The first 6 rows are patterns. Each new row is the sum of 2 different patterns, raised or lowered, with some noise. Before adding, each is slid sideways (what falls off one end comes back at the other) and multiplied by a number that may be negative. Names go in the order of the patterns.
Known rows, each followed by the names of its patterns:
[-0.09 -0.24 -0.32  0.58 -0.43  1.98  0.77  1.99  0.33  1.36 -0.44  0.80
 -2.35 -0.26  0.71  0.05  0.24 -0.23  0.29  0.74  1.49  0.84  2.78  0.24
  0.23 -0.01  3.32  0.23  1.48 -0.63 -0.73  1.95  0.16 -0.01 -1.41  0.19
  3.32 -1.16  2.62 -1.06  0.19] | (1)
[ 0.37 -1.37  0.06 -0.49 -1.23 -0.18  0.13  0.32  1.55  0.20 -0.25  0.23
 -0.68  0.72 -2.06 -0.20 -0.78  0.09  0.88  1.80 -0.36 -0.08  0.81 -1.33
  0.85 -0.48 -0.49  0.41 -0.66  0.63  0.85 -0.15  0.47 -0.95 -0.42 -0.85
 -0.25  1.95  0.74 -1.84 -0.85] | (5)
[ 2.47  0.35 -3.32  0.92  0.99 -0.47 -2.77  0.79  2.85 -0.23 -1.08  2.24
 -0.99  0.00 -0.05 -0.82  0.67 -0.30  1.12 -1.17  1.07 -0.04  1.20 -0.25
  1.10 -0.99 -0.39 -1.83 -1.08  0.26  1.65 -1.33 -0.17  0.09 -0.09  0.50
 -0.41 -0.79 -0.35  0.93 -0.27] | (0)
[ 1.89 -0.81  1.68  0.37  1.10  1.24 -0.82 -2.64 -0.60  0.39  2.37  0.02
  0.75  0.34  1.10  0.53  1.97 -0.88 -0.27  0.81  0.13 -1.10 -1.26 -0.70
 -0.12 -0.91 -0.67 -0.14 -2.39  0.25 -0.59  0.23 -1.13  1.23  1.81  2.37
 -1.02  0.50  0.20 -1.02 -0.36] | (3)
[ 3.18  0.33  0.97  1.48  0.03 -2.70  0.42  0.89  0.79 -0.66  0.90 -0.11
 -0.22 -0.31 -1.77 -2.67  1.23 -2.67 -0.89 -0.23 -3.32 -0.11  1.81  0.82
 -0.26  0.43  0.80  0.07 -0.43  1.47  1.06  1.52  0.71  0.09 -3.32  0.13
  2.78 -1.14 -0.48 -0.73 -0.24] | (4)
[ 3.32  0.93  0.72  2.10 -1.74  0.41 -0.19 -0.89 -0.18 -0.04  1.82  0.28
  1.70  1.26 -0.93 -0.70  0.56 -3.25  0.00  0.36  1.69  1.40  0.00  2.03
 -0.95  0.82  0.82 -1.90 -0.84 -0.92  1.20  0.77 -2.48  1.74  1.08  0.89
 -2.37  0.03 -1.59 -0.15  0.83] | (2)

New rows, each followed by the names of its patterns:
[-1.42 -3.01 -1.66 -0.63 -3.32 -0.86 -3.40 -1.76 -0.77 -2.04 -2.27 -0.71
 -3.68 -0.40 -1.80 -0.99 -2.17 -1.24 -1.75 -1.55 -3.45 -1.81 -2.15 -2.71
 -1.77 -4.30 -2.05 -1.48 -0.13 -0.87  0.09 -1.04 -2.67 -1.86  1.07 -3.04
 -1.44 -3.34 -2.30 -0.22 -3.50] | (1) (2)
[ 1.46  1.19  1.89  1.94  0.95 -0.56  1.63  1.04  1.37  0.85  1.47  0.57
  4.32  3.44  4.17  1.53  2.07  0.50  1.03  1.82  3.60  0.71  3.46  1.93
  2.54  2.59  0.10 -2.04  1.77  0.63  3.20  1.61  0.62  1.84  3.49  2.55
  3.23  1.12  1.81  2.53  1.61] | (3) (4)
[ 0.27  1.08 -0.86  1.07  0.58  1.19  2.12  0.13 -1.03  0.24  0.17  2.09
 -0.97  0.55  0.05  0.95  1.21  2.64 -0.35  0.26  1.40 -0.42  0.28 -0.66
 -0.29  0.53 -0.56  0.58  1.02 -0.96  0.83 -0.59  0.18 -0.77  0.88  2.59
  2.05 -1.40  0.09  0.71 -1.01] | (5) (3)
[ 2.48  1.78  3.32  0.15  1.90  1.00  0.73  0.13  2.13 -0.68  1.61  1.41
  2.78  1.07  0.18 -1.00  0.43  1.45  2.64  0.50  1.39  1.63  1.64  2.72
  2.68 -1.58  1.17  2.04  0.85 -1.41  0.34  1.95  0.68 -0.34  1.62  0.28
 -0.86  1.14 -0.07  1.49 -0.13] | (0) (3)
[-0.03 -1.38  0.54 -0.32  1.42 -0.71  1.59 -0.92 -1.76 -2.34 -0.59 -0.38
 -2.15 -0.22  0.42 -0.70 -0.73  1.63 -0.50  1.54 -0.64 -0.95 -0.47  1.87
 -0.08 -0.09 -0.72 -1.35  1.49 -0.69 -0.28 -2.44 -0.81  1.12 -2.20  1.53
 -0.82 -1.37 -0.93 -0.99 -1.12] | (1) (0)
[-3.08 -2.51 -2.20 -1.90 -3.12 -0.66 -3.75 -2.99 -3.30 -2.14 -2.13 -3.01
 -2.53 -2.03 -3.83 -1.27 -2.92 -1.95 -2.78 -4.62 -2.49  0.43 -1.35 -2.92
 -2.63 -2.43 -2.55 -1.60 -2.77 -2.75 -3.76 -3.12 -2.40 -2.74 -2.67 -1.29
 -2.29 -0.32 -2.15 -1.24 -2.07] | (5) (3)
[ 0.56 -0.42 -2.37 -1.28  0.41 -0.76 -1.77  0.58 -0.46  0.15 -0.10 -1.18
 -4.01 -1.28  0.23 -2.38 -1.51 -1.98 -1.04  0.93  0.03 -0.40  0.32 -1.15
 -3.88 -1.78 -0.47 -0.64 -2.16  0.02 -1.81 -1.18 -1.23 -2.87 -2.96 -0.60
 -3.83 -1.87 -1.64 -3.59 -1.11] | (5) (4)
[2.33 3.47 2.27 3.06 2.08 3.62 2.66 2.87 2.00 2.98 1.39 3.03 3.41 4.55
 3.54 3.15 0.94 4.25 3.25 2.54 3.14 2.06 2.89 3.72 2.95 2.40 3.13 0.72
 2.62 5.19 1.57 2.71 3.61 5.39 2.65 0.18 3.21 4.33 0.73 3.64 2.78] | (5) (0)
[ 2.49  1.13  0.80  1.09  4.55  2.02  2.24  0.36  0.72  2.15  1.58  0.74
 -0.53  1.43  3.78  0.20  3.84 -0.14  1.40  0.40  0.54  0.22  1.40  1.60
  3.10  0.81  2.34  1.53  1.64  0.60  1.50 -1.76  0.73  1.72  1.18  1.98
  1.03  1.20  1.78  2.05  2.23] | (1) (5)
[4.24 3.86 1.44 3.05 3.57 4.43 2.75 5.54 3.51 1.12 3.68 2.96 1.54 2.24
 2.25 4.60 3.04 0.67 4.77 3.74 4.03 3.21 3.06 4.25 3.22 3.91 3.47 4.68
 4.27 4.58 3.28 2.09 2.70 4.76 1.53 2.41 3.11 4.33 4.36 3.47 4.03] | (0) (4)
[ 1.21  1.32  1.89 -0.67  0.45  1.01  1.25 -0.12  0.11  0.21 -0.50 -0.56
  1.05  0.93 -1.55  1.53  0.03  1.00  0.40  1.61  1.98  2.32 -1.14  0.81
  0.90 -0.42  0.62  1.69  1.17  1.99  1.33  1.41  1.03 -1.06 -1.36  0.06
  0.52  3.18  0.07  1.42  1.26] | (5) (3)
[4.75 3.54 4.56 4.25 3.61 4.57 3.29 4.22 2.99 3.00 3.02 4.00 2.93 4.71
 3.63 5.90 4.50 4.07 2.88 4.11 3.04 3.91 3.88 3.12 4.67 3.82 4.25 3.51
 3.67 2.70 3.19 5.22 3.35 3.03 4.54 5.56 3.78 2.29 2.89 4.01 3.44] | (5) (0)
[-2.31 -0.29  1.46  1.96  1.34  0.68  1.06 -1.02  0.93  0.71  1.12  0.44
  0.22  2.09  0.18  2.49 -0.28 -0.45 -0.75  1.03 -1.35  2.06  0.40  1.75
  2.33 -0.58  2.95 -0.63  0.77  1.58 -1.55  0.44  0.59  1.31  1.60 -2.17
  1.62  0.65  1.08  0.40  1.33] | (5) (2)
[-0.80  1.03  0.24  0.98 -0.12 -0.58 -1.06 -0.32 -0.81  2.74  1.26  0.04
  0.27  0.36 -2.23  1.32 -0.10 -0.89  0.07 -0.08  0.79  2.33  0.69 -0.79
  0.71 -2.33  0.72  0.87 -0.54 -1.26  0.73  3.14  1.37 -2.14  0.38  1.72
 -2.57  1.78 -0.19 -0.25  1.23] | (5) (0)
[-4.00 -2.12 -3.69 -3.54 -3.16 -6.45 -4.93 -2.16 -4.91 -4.67 -1.85 -4.16
 -0.79 -2.04 -1.56 -2.81 -3.33 -2.33 -1.03 -3.87  0.00 -1.54 -0.41 -1.02
 -3.35 -8.10 -3.16  0.07 -1.71 -3.10 -2.84 -2.68  1.04 -2.00 -0.09 -2.15
 -2.99 -4.55 -2.27 -3.00 -3.10] | (3) (4)
[-1.97 -1.28  0.84  0.05 -0.81  0.64 -2.42 -0.70 -2.35 -1.74 -2.12 -1.54
 -0.01 -1.53  0.85  1.15 -1.84 -2.03 -1.91 -4.44 -1.62 -1.09 -0.24 -0.18
 -2.30  1.02 -2.02 -0.84 -0.59 -2.46 -1.55 -1.81 -0.13 -0.11 -3.24  0.38
  0.89 -0.49 -3.19 -1.35 -2.22] | (3) (2)
[-0.50 -0.70 -1.61 -0.11 -1.67 -1.29  0.69 -0.99 -0.17  1.87  0.24 -0.88
 -0.26  0.41  1.63 -1.91  1.12 -0.29 -1.19  1.15  2.01  0.14  0.48 -0.19
  2.58 -0.32 -1.22 -2.32  1.38  0.28  2.81  0.22  0.13 -2.05  0.27 -0.06
 -0.01  0.69 -0.26  0.74  0.84] | (3) (2)
[-0.42  0.05  0.05 -1.26 -0.44 -0.11  0.35 -0.51  2.33  3.43  2.61 -0.47
  1.45 -0.03  0.23 -0.12  2.16  0.04  1.89  1.30  2.08  1.67  0.05 -2.56
 -0.26  0.42  2.63  1.79  1.76 -0.25  1.15  1.31  1.52 -0.23  0.04  0.62
  0.51 -0.35 -0.34  0.87  0.61] | (5) (3)
[-0.76  0.13 -0.14 -0.82 -1.69 -0.50 -2.04 -1.62 -2.50 -0.80 -3.17  0.17
 -1.44  1.69 -0.95 -0.18  0.75  1.10 -0.97 -0.32 -0.81 -2.32 -1.34 -1.42
 -1.10  0.56 -0.16 -2.36  0.33 -2.18 -1.64 -0.21 -1.73  1.08 -0.37  1.21
 -0.43 -2.42  1.04 -1.23 -0.15] | (1) (3)
[-3.32 -1.07 -2.61 -0.19 -0.72 -2.01  0.17 -0.58 -0.91 -1.11 -3.14 -1.55
 -2.41 -0.40 -0.65 -2.84  0.92  0.73 -1.34 -1.62 -0.82 -2.29  0.22 -0.60
  0.13 -1.00 -0.71 -0.02 -3.00 -1.02 -1.22 -2.65 -2.03 -2.05 -0.40 -1.09
  1.58 -0.51 -3.26 -1.27 -0.64] | (4) (2)
[ 2.41 -0.72  0.09  2.73  0.99  0.54  0.34  1.68  2.06 -0.40  1.58 -0.01
  1.37  4.25  0.94 -1.49  2.74  1.39  3.14  1.99 -0.35  1.15  1.28 -0.26
  1.77  2.24  0.68  0.95  0.56  2.07  0.39  1.58  2.04  2.52  3.42  5.48
  0.28  3.81  2.02  3.62  4.45] | (1) (4)
[-2.24 -0.60 -0.67 -2.39 -0.70 -1.15  0.34 -1.73 -2.21 -0.41 -1.84 -0.64
 -0.58 -1.43 -1.05 -1.72 -1.78 -0.62 -1.19 -1.98 -2.09 -1.05 -1.75 -0.57
 -1.63 -0.16 -1.05 -0.79 -1.22  0.14 -0.68 -2.72 -0.90 -1.22 -1.65 -3.80
 -0.76  0.23 -1.19 -3.31 -0.06] | (1) (0)
[ 1.37 -0.98 -1.22 -2.50  2.95 -1.04 -3.04 -0.10 -0.24 -1.33  0.90 -2.92
 -1.26 -1.24 -0.48  1.02  3.10 -0.45 -0.15 -0.26  0.53  1.31 -0.28  0.57
 -0.04  2.62  1.14 -3.01  0.10  1.66 -0.37  2.80  0.94 -1.58 -2.71  0.82
 -2.16 -1.20 -1.18 -0.95 -0.79] | (3) (4)
[ 5.13  1.19 -0.51  2.55  1.74  0.13  3.18  2.92  2.88  2.94  2.56  2.03
  1.58  3.55  0.40  1.83  0.80  2.93  1.69  1.99  3.25  4.17  3.51  0.98
  0.86  2.68  2.27  2.54  3.72  2.14  2.84  3.75  1.80  1.59  2.37 -0.30
  1.79  5.08  2.17  1.48  3.45] | (0) (2)
[ 0.59  0.68 -2.86 -0.36  1.63 -2.06 -0.58  0.07 -2.03 -0.43 -1.37 -0.68
  0.49 -1.15  0.28 -2.34 -0.59 -1.58 -0.33  0.88  0.48 -3.23 -1.81 -1.54
 -2.74 -0.59 -0.20 -2.77 -1.04 -0.68 -0.53  1.04 -0.84 -1.42 -0.81 -0.89
 -0.34 -1.37 -0.80 -3.48 -0.22] | (5) (0)
[-0.19 -2.53 -1.27  2.51 -0.44 -0.34 -0.49 -0.30  3.26  0.82  1.86  2.04
  1.77 -2.24  0.74  0.86  2.92 -0.48  1.77 -0.47 -0.59  1.00 -1.58 -2.34
  0.39 -2.31  1.28 -0.85 -1.35 -0.82  1.88  0.78 -0.34  0.32  1.20 -0.14
  0.82  2.01  2.37  1.65  1.58] | (1) (4)
[ 1.42  2.21 -0.96  1.85 -0.21  1.03  2.20  2.70  0.36  4.18  0.39  0.45
  0.06  1.17  0.68 -0.47  2.37  0.64  1.08  2.96  1.74  2.13  0.94  0.60
  5.23  0.00 -1.45  1.17  4.15  1.18  1.30  2.00  2.40 -1.74  0.07  2.07
 -1.03  3.07  0.99  1.22  2.66] | (0) (2)
[-1.00 -2.00 -0.23 -1.46  0.54 -0.74  0.47 -0.64  1.00  1.36  2.69 -0.40
  1.00  0.38 -0.90 -1.77  1.72  0.37  1.06  0.09  0.71  1.07  0.48 -2.30
 -0.14  0.92  2.05 -1.18  0.73  0.69  1.26  0.18  2.11 -0.93 -0.36  0.59
 -0.63 -2.17 -0.69 -1.86 -0.51] | (3) (4)
[ 0.80  0.47  1.50  1.85  0.32  2.78  1.90  2.49  1.51  0.54  0.41  1.86
  1.35  1.79  2.12  0.94  1.54  2.15  0.46  0.81 -0.36  1.20  1.12  0.75
  2.43  1.73  0.94  1.71 -0.94  0.58  2.09  1.20  1.42  3.51  1.47  1.43
  1.03  1.40  0.74  0.89 -0.43] | (5) (3)
[ 3.11  2.64  0.28  0.41  0.42 -1.67 -0.62  2.51  0.95  1.28  0.76  1.66
  1.72 -0.02 -2.23 -0.56  0.68  3.50  0.40  2.95  1.09 -0.61  1.70  3.10
 -0.59 -1.54  1.76  2.53 -0.61 -1.46  1.34 -0.23 -0.31 -0.20 -0.11 -1.29
  0.65  0.69 -0.07  0.10  1.74] | (0) (3)
[ 1.01  1.63 -1.60 -0.16 -0.49 -1.98  1.54  0.34 -0.65  3.04 -0.47  0.36
 -0.40 -1.14  0.64 -2.19  0.49 -1.14 -0.65  3.09  1.56 -0.67 -1.43 -0.15
  0.90 -1.20 -1.10 -1.59  1.78  0.11  1.66  1.47 -0.27 -2.64 -0.39 -1.02
 -0.95 -0.16 -0.35 -0.49  0.86] | (5) (2)
[ 1.66  0.56 -0.33  2.82 -0.26  1.99 -0.68  0.68  4.37  0.14 -1.88  0.73
 -0.26 -0.16 -0.45 -0.38  0.88 -1.19 -0.10 -1.67  0.17 -0.01  3.53 -0.01
 -1.37  0.43  0.33 -0.28 -0.27 -2.21  0.86 -1.32 -1.10  0.18  2.23  0.09
 -0.77 -0.87  0.48 -0.06  0.02] | (0) (4)
[ 1.02  1.02  1.02 -0.50 -0.78  0.27  2.53 -0.69 -0.80 -1.71  0.19  2.32
 -0.25  1.67  0.54  0.46 -1.47  0.05  1.21  0.19 -0.99  0.88 -0.35  0.56
  0.20 -0.52 -1.63 -0.40 -2.23  0.68  0.55 -2.57  0.95  1.28  1.04  0.63
  0.46  0.48 -0.01 -1.32  0.90] | (5) (4)
[-0.38 -1.96 -0.47 -0.97  0.57 -0.96  0.51 -0.89 -1.58 -2.24 -1.25 -2.39
  0.03 -1.40 -0.07 -0.11 -0.95  0.37 -1.56 -0.89 -0.64 -1.38 -1.45 -0.08
 -0.17 -2.26 -1.62  0.46 -0.69 -1.90 -1.64  0.66 -1.88 -1.59  0.67  0.31
 -0.43 -0.66 -0.29 -1.40 -0.87] | (0) (2)
[ 2.80  1.61  3.01  1.79  2.19  1.52  2.67  0.65  2.18  0.78  2.79  1.43
  3.44  2.61  2.49  2.55  2.93  1.26  2.98  3.02  1.97  2.44  2.35  2.57
  2.63  2.17  0.41  2.17  0.17  1.71  5.32  0.85  2.38  2.58  4.88  1.38
 -0.84  1.18  3.16  0.14  2.44] | (5) (0)
[ 5.05  0.04  0.50  1.91  1.42  1.37  1.72  1.06  2.17  3.65  4.72  2.60
  4.53  2.60  2.47  4.31  2.89 -1.29  1.20  1.48  1.92  2.25  3.76  2.24
  0.84  2.04 -0.41  2.45  1.53  4.49  2.38 -0.88  3.73  3.44  2.67  2.77
 -1.34  1.48  0.47  0.58  3.98] | (5) (4)
[-0.94  0.69 -2.44 -4.66 -2.75 -1.78 -0.76 -1.02 -1.97 -2.01 -1.81 -2.23
 -3.14 -4.58 -1.17 -4.61 -1.89 -2.07 -2.97 -1.54 -2.67 -0.18 -1.19 -1.64
 -3.17 -0.96  0.16 -0.43 -1.53  1.55 -1.81 -1.62 -5.03 -2.32  1.53 -2.98
 -1.21 -3.40 -1.04  1.25 -0.45] | (0) (4)
